All groups share one centre, and each spreads out both ways along 11 directions, with some noise.
In the rows, 128 means zero.
Known rows, each followed by its group:
[128 164  80 146 123 110 133 111 133 112 150 166 114 104 100 113 107  99
 128 101  92 141  71 107 161] => K_2
[155 127  97 155 169 175 124  97 157 161 107 142 157 135 173 158 118 165
 161 114  99  86 121 132 100] => K_617
[119  91 157  89 124  89 119 165  98  88 135  76 140 113 103 120 160  87
 208 166 114  96 112  68 183] => K_491
[151 105  96 160 107 132 124  94 154 145 126 172  99 116 124 123 111 183
 166 105  60 130  68  98 121] => K_2
[118 142 171 134 124 100 121 137  97 112 113  87  82 168  97  90 195 114
 169 169 131 127 125 134 183] => K_887
[ 49 129 147  94  73 156 154 149  97 119 124 108 109  93  86 104 152  97
 139 158 151 133  99 136 171] => K_2
[130  99 138 166 108 164 164 132 129 101 159 147 153  82  96 146 137 173
 148 127 109 118  86 128 148] => K_887
[153  68 123 144 158  69 163 121 133  86 127 104 184  38  98 145 136 188
 150 168 172 126 141 106 117] => K_683
[146 109 142  65 103 120  92 125 116 144  95  97 111 170 105 120 177 160
 151 107  99 151 121  88 157] => K_491
[135  89 124 145 154 111 146 128 129 104 134 113 161  65 119 143 138 156
 180 158 143 105 127 113 134] => K_887
[125 108 139  85 131 140  94 117 108 180 113  95 151 126 118 141 184 148
 195 136  78 109 124  87 147] => K_617
[151  94 147 155 123 115 153  84 149 133  79  99 140  87 145 101 136 144
 136 202 108 104 146 104  85] => K_2
[113 137 138 134 140 132 157 143 120 161 116 145  90 200 130 121 114 124
 105 113 122 124 119 146 124] => K_683
[143 128 135 122 146 105  92 102 139 148  81 126  62 148 137  78 143 160
 152 154 157 138 145 137 122] => K_887
[132 106 108 125 167 118 159 159 133  98 126 121 137 157 109 166 106 137
 165  93 121 101  84 107 144] => K_491
[ 86 127 161 142  57 148 132 146 108 178 148 134 101 151 121 141 185 124
 132 126  71 143 129 145 146] => K_491
[146 130  82 107 177 131 116 141 144  98 139 126 174 117 130 184 108 144
 130  71 155 131 133 133 131] => K_887
[ 87  83 125  89  75 139 145 160 128 170 101 118  94 172  95 181 146 135
 137  77  57 149 105 102 132] => K_491
[136 119 143 140  85 132 175  77 121 148 107 119 159 102 101 108 130 149
  75 162  92 148 105 118  94] => K_683
[ 96 108 121 125 126 140 122 160 168  96 134 145  85  85 147 111  87  92
 145 141 164  98 137 113 142] => K_683
[146 106 154 151 106 153 117 178 127  61 215 173 127 100  95 126 122 151
 167 101 139 128  80 116 192] => K_2
[137 133 126 147 133 156 162 146 122 124 131 151  98 227 119 132 120 145
 138  90  93 110  51 133 159] => K_887
[149 112 132 124 169  80 156 148 108 126 113 106 125 202 105 159 161 191
 137 103 153 142 128 147 131] => K_683
[ 87 100 162 133  93 145  99 177 140 131 163 157  68 116 152 116 117 112
 172 134 148 118 148 139 143] => K_2
[115 119 116 124 117 181 109 143 166  92 156 150 133  52 120 138 118 129
 151 108 137 120 117 112 161] => K_683
[118 131 128 159 117  90 173 111 117  58 101  49 173  73  73 165 157  90
 140 165 105 147 132 145 118] => K_617
[116 158 118 137 111 145 124  96 138 134 101 119 119 115 130 106 141 102
 119 140 104 131 120 131 124] => K_2
[164 121  91 178 161  87 136  92 149 159 107 152 103 122 114 143 136 190
 149 115  94 144 113 132 108] => K_887
[131 131 102 109 149 104 133 120 137  98 104  99 143 116 131 122 113  80
 136 143 129 110 122  95 132] => K_683
[151 110 145 148 132  94 139  84 130 171 109 147 111 107 148  67 116 151
 114 187 131 115 139 110  90] => K_491
[129 106 156 137  66 146 137 125 118 105 155 121 143  87  93 104 144 120
 157 153  65 119  77  84 158] => K_617
[ 72 103 165 167 103 120 213 173 105 134 122 105 101 176 124 128 133  79
 150 181  97  74 103 135 140] => K_887
[138 158 141 103 170 148 129 140 112 185 154 154 172 171 158 109 115  88
  95 129 111  81 135  90 138] => K_617
[125  68 156  84 132 185 182 152 117 149  97 106 149 192  82 174 143 208
 139  89 103 117  80 116 128] => K_491
[163  94 125 182 106 140 143 119 167  95 147 154 133 114 175 114  94 131
 153 143  76  78  98  87 119] => K_617
[118 102 152 157  90 105 204 143 111  60 121 100 111 119  37 144 141 166
 108 132 140 176  87 157 135] => K_617
[149 105 184 128  61 160 128 144 138  71 119 116  69 193 122  81 156 159
 117 130 125 134 108 123 159] => K_2
[115  91 147 154  90 149 121 110 149 157  88 132  62 119 118 112 176 202
 174 146 111 143 127 149 123] => K_887
[130 145  94 116 182 120 121 121 134 187  84 131  96 224 158 135 113 116
 142  98 102 105 117 123 118] => K_617
[ 75  78 155  96 133 149 148 187  98 132 134 120 113 139 103 148 143 158
 186 130 165 109 110 141 161] => K_2
[ 92 126 139 133 151 160 136 192 154 104 162 169  96 120 135 119  80  85
 118 119 188  97 141 134 160] => K_683
[ 89 132 125 154  68  74 121 144 139 154 140 148  66  98 124 133 152 103
  93 121 116 180 181 143 123] => K_491
[192 121 114 139 127 103 100 124 151  98 123 132 105 169 116 144 153 191
 123  71 101 163 127 113 141] => K_2
[115  71 177  87 152 145 141 177 103 154 139 148  94 173 118  94 132 184
 174 146 177  88 107 107 171] => K_617
[148 151  86 114 143 127 134  85 135 134  93 109 161 134 123 144 122 116
 106 109  89 131 109 105 115] => K_683
[131 146  98 190 113  74 113  86 145 142 125 157  76  99 146 106 122 122
 142 145  99 147 128 138 106] => K_683
[114  93 159 136 131 124 171 124 112 156 120 117 155  94 115 114 126 137
 126 189 124 102 134 111 104] => K_491
[142  70 186 125  72 101 116 170 128  90 163 131  82 123 129  79 128 121
 167 165 117 115 122  74 161] => K_2
[163 102 173  84  77 104 142 143 117  76 144 132 116 120  62  81 141 176
  55 125 170 186 118  88 164] => K_491
[166 140 114 129 153 114 180 146 125  90 157 149 170 150  73 148 107 158
  52  75 141 155  94 111 145] => K_683
[135 107 177 130 143 126 153 114  94 126 137  80 201  55  73 132 191 162
 155 196 146 121 144 118 142] => K_887
[142 141 130 126 140 101 193 124 102 114 119 122 142 188  97  97 109 106
  89 141 114 105  77  95 146] => K_2
[111 177  89 148 139 131  89 114 162  81 118 135  98  97 151 112 109  71
 139 126 153 130 142 149 142] => K_491
[112 105 139 151 145 101 152 149 131 119 149 170  92  87 123  75  87 126
 139 171 188 112 115 118 142] => K_617
[121 119 117 101 136 152 105 114 133 159  99 119 108 148 162 118 118 103
 180 137  99  90 111 103 124] => K_887
[117  88 173 124  98 161 177 167 101 126 127 119 111 212  89 138 171 180
 147 120  97 118  74 131 167] => K_887
[ 91 126 151 129 116 166 137 166 144 165 166 172 117  96 107 137 115 113
  93 116 134 129 148 128 137] => K_683
[124 130 164 108 140 183 126 149 139 143 129 105 182 146 185 140 151 117
  88 147 154  89 199 136 117] => K_617
[ 81 101 161 138 159  69 132 180 118 137 152 124 110  83 136 116 126  72
 164 191 176  96 194 119 135] => K_683
[ 90 151 177 133  68 178 144 148 117 106 164 152  97 123 110  62 118  77
  91 163 138 120  99 131 164] => K_617
[114  98 129 115 132 211 170 110 154 101 103 124 161  71 101 123  71 134
 134 144 123  93  69 105 108] => K_491
[131  73 124 141 134  59 147 162 144  80 129 139  87 105 126 116  96 136
 175 150 157 109 114  97 142] => K_491
[ 98 133 114 132 105 103 120 105 146 149  67  84 101 118 142 141 145  82
 129 154  95 144 169 139  86] => K_617
[129  85 180 108 127 169 184 153  97 146 119 110 156 188  96 128 148 185
 131 141 118 104  87 120 141] => K_887
[130 111  94 108 145  65 159 135 118  72 100  97 110 143  84 136 147 161
 150 112 164 146  91 116 171] => K_2

New rows, each followed by its group:
[107  88 132 115 115 127 128 166 136  98 127  96 138  79  86 184 169 178
 153 103 155 156 147 140 146] => K_491
[167  99 110 137 119  84 129 116 142 117 124 110 151 114 134 156 136 135
 136 119  75 125 136  85 116] => K_617
[115 106 182 123  85 121 139 152 120 112 128 113  83 154 129  75 129  88
 132 175 123 107 123 101 148] => K_2
[ 60  78 167  96 134 107 182 164  87 204 123 112 135 120 115 126 118  99
 137 185 136  91 136 112 105] => K_2
[164 143 142 155 140 107 126 126 144  81 134 128 108 163 152  85 111  83
 131 150 119  97 118 106 141] => K_2
[109 128 118 131 150 140 113 104 138 206 118 164 124  87 156 101 115 123
 143 154 124 100 141 116 110] => K_617
[173 181 122 127 145 174  95  69 127 145 113 138 136 163 142  74 136 132
 123 126 102 118  96 122 139] => K_491
[105 112 159  78  68 164 134 123 132  96 112 111 123  81 100  75 106  74
 106 161 118 126  99  78 138] => K_491
[117  70 140  94  95 157 118 166 148  66 158 141 133  67 134 121  86 146
 149 128 172 118 117  96 142] => K_887
[105 129 122 102 103 159 105 166 152 124 128 158  53 181 138 116 109 100
 141  85 108 118  99  99 169] => K_683
[145 118 128  90 109 134 114  96 154  92  91 128 103  90 115  70 103 138
  96 143 165 149 122  95 120] => K_491
[ 85 111 112 137  82 204 132 125 154 154 119 135 132 104 153 164 121 120
 159 117  67 103 110 133 113] => K_887
[122 154 135  95 146 188 138 118 107 162 125 110 197 138 111 157 135 114
  92 111 112 117 131 130 122] => K_887
[134 131 138  64 155 173 116 108 119 141  79  74 169 149 108 139 159 147
 133 126 134 125 131 114 127] => K_491
[173  96 145 133 126 120 115 111 134 124 120 115 135 136 129 116 145 155
 181 141  67 104 105  78 134] => K_2
[167 116 145 135 118 116 154 145 108 112 170 147 146 157  86 119 125 145
 117 108  83 117  73  83 161] => K_2
[161 131 171 127  93 110  95 145 132  83 168 118 137  99 108 123 163 124
 100 122 136 163 176 108 148] => K_2
[100  93 155 109 159  83 163 168  91 120 117 115  92 151  75 103 128 133
 174 165 179 113  98 123 159] => K_617
[159 137 135 140 178 174 134  98 139 113  96  86 189 123 128 166 172 183
 135 135 143 117 157 168 107] => K_2
[114 135 104 147 140  59 103 154 150 115 108 142  24 188 161 115 114 108
 151 112 158 136 145 152 136] => K_683
[120 116 112 121 188  87 117 154 139 122 111 125 109 125 144 140 126 145
 153 132 202 119 164 145 134] => K_617
[150 134 113 139 134 142 121 133 132 121 169 197  99 134  96 109 115 182
 142  77 128 148  63 116 178] => K_617
[ 96 125 135 131 115 198 102 160 156 144 151 174  80 133 137 124 114 120
 169 103 110 104 108 128 164] => K_683
[127  94 144 121  83 105 179 137 123  93 106 118  99 145  85  96 139 165
 104 136 133 145  86 106 148] => K_2
[ 83 110 188 145 110 149 122 171 111 149 178 137 124  67 102 125 164 123
 165 170 155 122 165 146 154] => K_683
[127  85 101 107 110 179 122 134 178  93 107 135 114  90 118 154 125 193
 138  77 143 142 113 120 139] => K_683
[106 117 145 181 126 154 223 155 108 102 169 134 166 138 107 145 108 100
 123 148 100  81  78 135 147] => K_887
[ 91  68 172  93  80 201 178 164 146 160 110 147  93 153 121 103 102 147
  98 134 120 106  98 101 123] => K_683
[141 111 169 123 151 110 161 172  92  96 148 109 139 183 109 120 153 155
 145 143 164 109 114 133 169] => K_491
[128  98 156 136 103 120 142 110 106 154 130 114 147 102  97 132 169 173
 137 150 102 141 129 119 124] => K_683
[157 134 137 127  82 120 154 119 112 120 138 104 171 141  91 156 153 119
  81 101  51 159 116  96 130] => K_617
[155 107 116 113 168  78 145 110 113 207 116 123 176 128 118 147 132 138
 114 131  86 119 145  75 103] => K_617
[ 95 152 138  92  77 160  93 122 135 136 123 120 120  92 123 122 143  97
  75 121 143 167 170 137 124] => K_887
[124 142 129 135 135 121 160 152 135 153 131 158 105 169 100 153 125 163
  49  77 159 177 158 166 116] => K_683
[145 137 139 148 158 143 151 150 132  70 150 157 113 160 119  96  98 150
 102 122 202 123 102 155 151] => K_887
[ 91  88 199  94  96 184 159 167 107 129 119 101 127 146 113 121 161 169
 119 162 175 115 144 147 143] => K_617
[123 145 122 109 116 203 150 114 141  91 121 117 180  92 109 125 116 111
  95 127 121 117  94 112 134] => K_683
[143 110 109 173  88  89 154 134 169  61 114 131  80 134 127 145 112 142
  96 104 130 165 132 143 114] => K_617
[204 100 187 164 142 114 114 132 147 134 176 134 181  94 134 145 132 157
  98 137 105 129 202  99  93] => K_2
[146  88 117 142 117 133 132 132 155 137 115 159  80 167 141 133 116 189
 155  97 103 124  93 122 128] => K_617
[107 123 153 147 151 121  95 183 112 121 180 137 103 114 130 128 156 103
 224 144 134  91 130 122 186] => K_683
[118  85 125 124 170  33 191 167 117 133 120 108 136 142 109 144  91  88
 131 150 125  96 130  74 117] => K_491
[136 153 131 158 140 190 116 123 151 123 135 153 111 154 148 137 117 146
 112  92 129 126 126 170 122] => K_2
[145  84 177 115 127 193 137 139 121 154 169 130 212  92 150 119 148 165
 146 172 119  63 133  80 133] => K_617
[144  90 133 119 108 113 100 121 137 127  97 103  92 147 140 112 156 145
 202 142  78 109 111  83 139] => K_2
[136 128 166 119  98 111 114 139 109 113 147 111 136 109  92 116 193 166
 107 138 163 171 164 136 159] => K_491
[ 87  83  74 111 102 110 160 109 135 169  79 134  93  92  86 160 143 213
 148 103 127 170  98 136 120] => K_2
[112 110 157 131  94 146 175 109  88 165 138 140 136  98  40 111 145 160
 136 146  82 146  60 108 136] => K_617
[ 67 101  91 140 160 108 177 152 122 143 131 153 124  64 104 148  95 136
 153 141 189 117 106 153 127] => K_2
[109  85 117  95 136 128 141 120 129 181  58  88 122 143 111 173 176 203
 144 115 134 145 151 149  98] => K_2
[155 176 106 137 127  83 173  91 109  70  80  82 138 189 118 102 120 103
  62 143 145 152 105 145 116] => K_683
[ 99 146  96 166 125 169 137 132 160  93 135 150 112  83 134 134  93  95
 144 119 127 113 106 154 133] => K_491
[140  99 146 124 155 117 151 142 117 167 156 168 130 141 143  77  90 120
 143 160 114  66  92  64 144] => K_617
[ 80  98 126  83 134  80 147 139 118 166  69  83 116 114 111 150 159 136
 133 148 164 141 181 136 107] => K_2
[137  51 174  93 105 103 137 147 102 147 137 103 149 119 134 103 148 125
 193 190  84  72 110  40 141] => K_617
[129  96 177 108 166 211 153 162 131 129 133 109 197 148 170 148 145 179
 116 150 196  65 176 154 124] => K_617
[137  91 152 176 135  19 152 153 110 168 140 146  75 178 155  97 145 157
 151 175 142 112 158 129 125] => K_491
[ 92 124 148 137  81 191 129 105 127 155 101 114 103 124 121 109 145 117
 162 161  78 116  95 135 124] => K_617
[126 100  87  86 149 125  90 119 146 171  87  97 148 123 159 184 144 136
 196  99  78 111 137  95 107] => K_887
[106  82 164  72  82 112 153 169 110 153 102 103  88 200  95 129 147 138
 122 116  95 140 110  91 144] => K_491
[ 71 132 140 145  90 156 126 140 130 119 119  99 107 104 138 135 161  88
 171 157 113 116 139 153 144] => K_887
[150 103 112 175 157 121 160 134 158  92 150 180 120  97 139 113  78 163
 123 131 164 107 110 133 123] => K_617
[143 185 117 116 154 139 123 108 101 163 167 134 205  95  88 135 143  95
  93 114  95 133 123 101 152] => K_617
[123 151  92 105 156 134  85 109 124 179 108 135 109 142 105 144 165 151
 176  83 103 150 114 125 152] => K_617
[166  68 101 134 128  48 107 132 169  94  79 125  44 164 138 128 136 198
 176 103 131 150 134 104 135] => K_2
[ 92 131  86 129 108 170 114 137 150 128 136 130 136 109 167 171 107  75
 164  99  78 100 108 121 129] => K_887
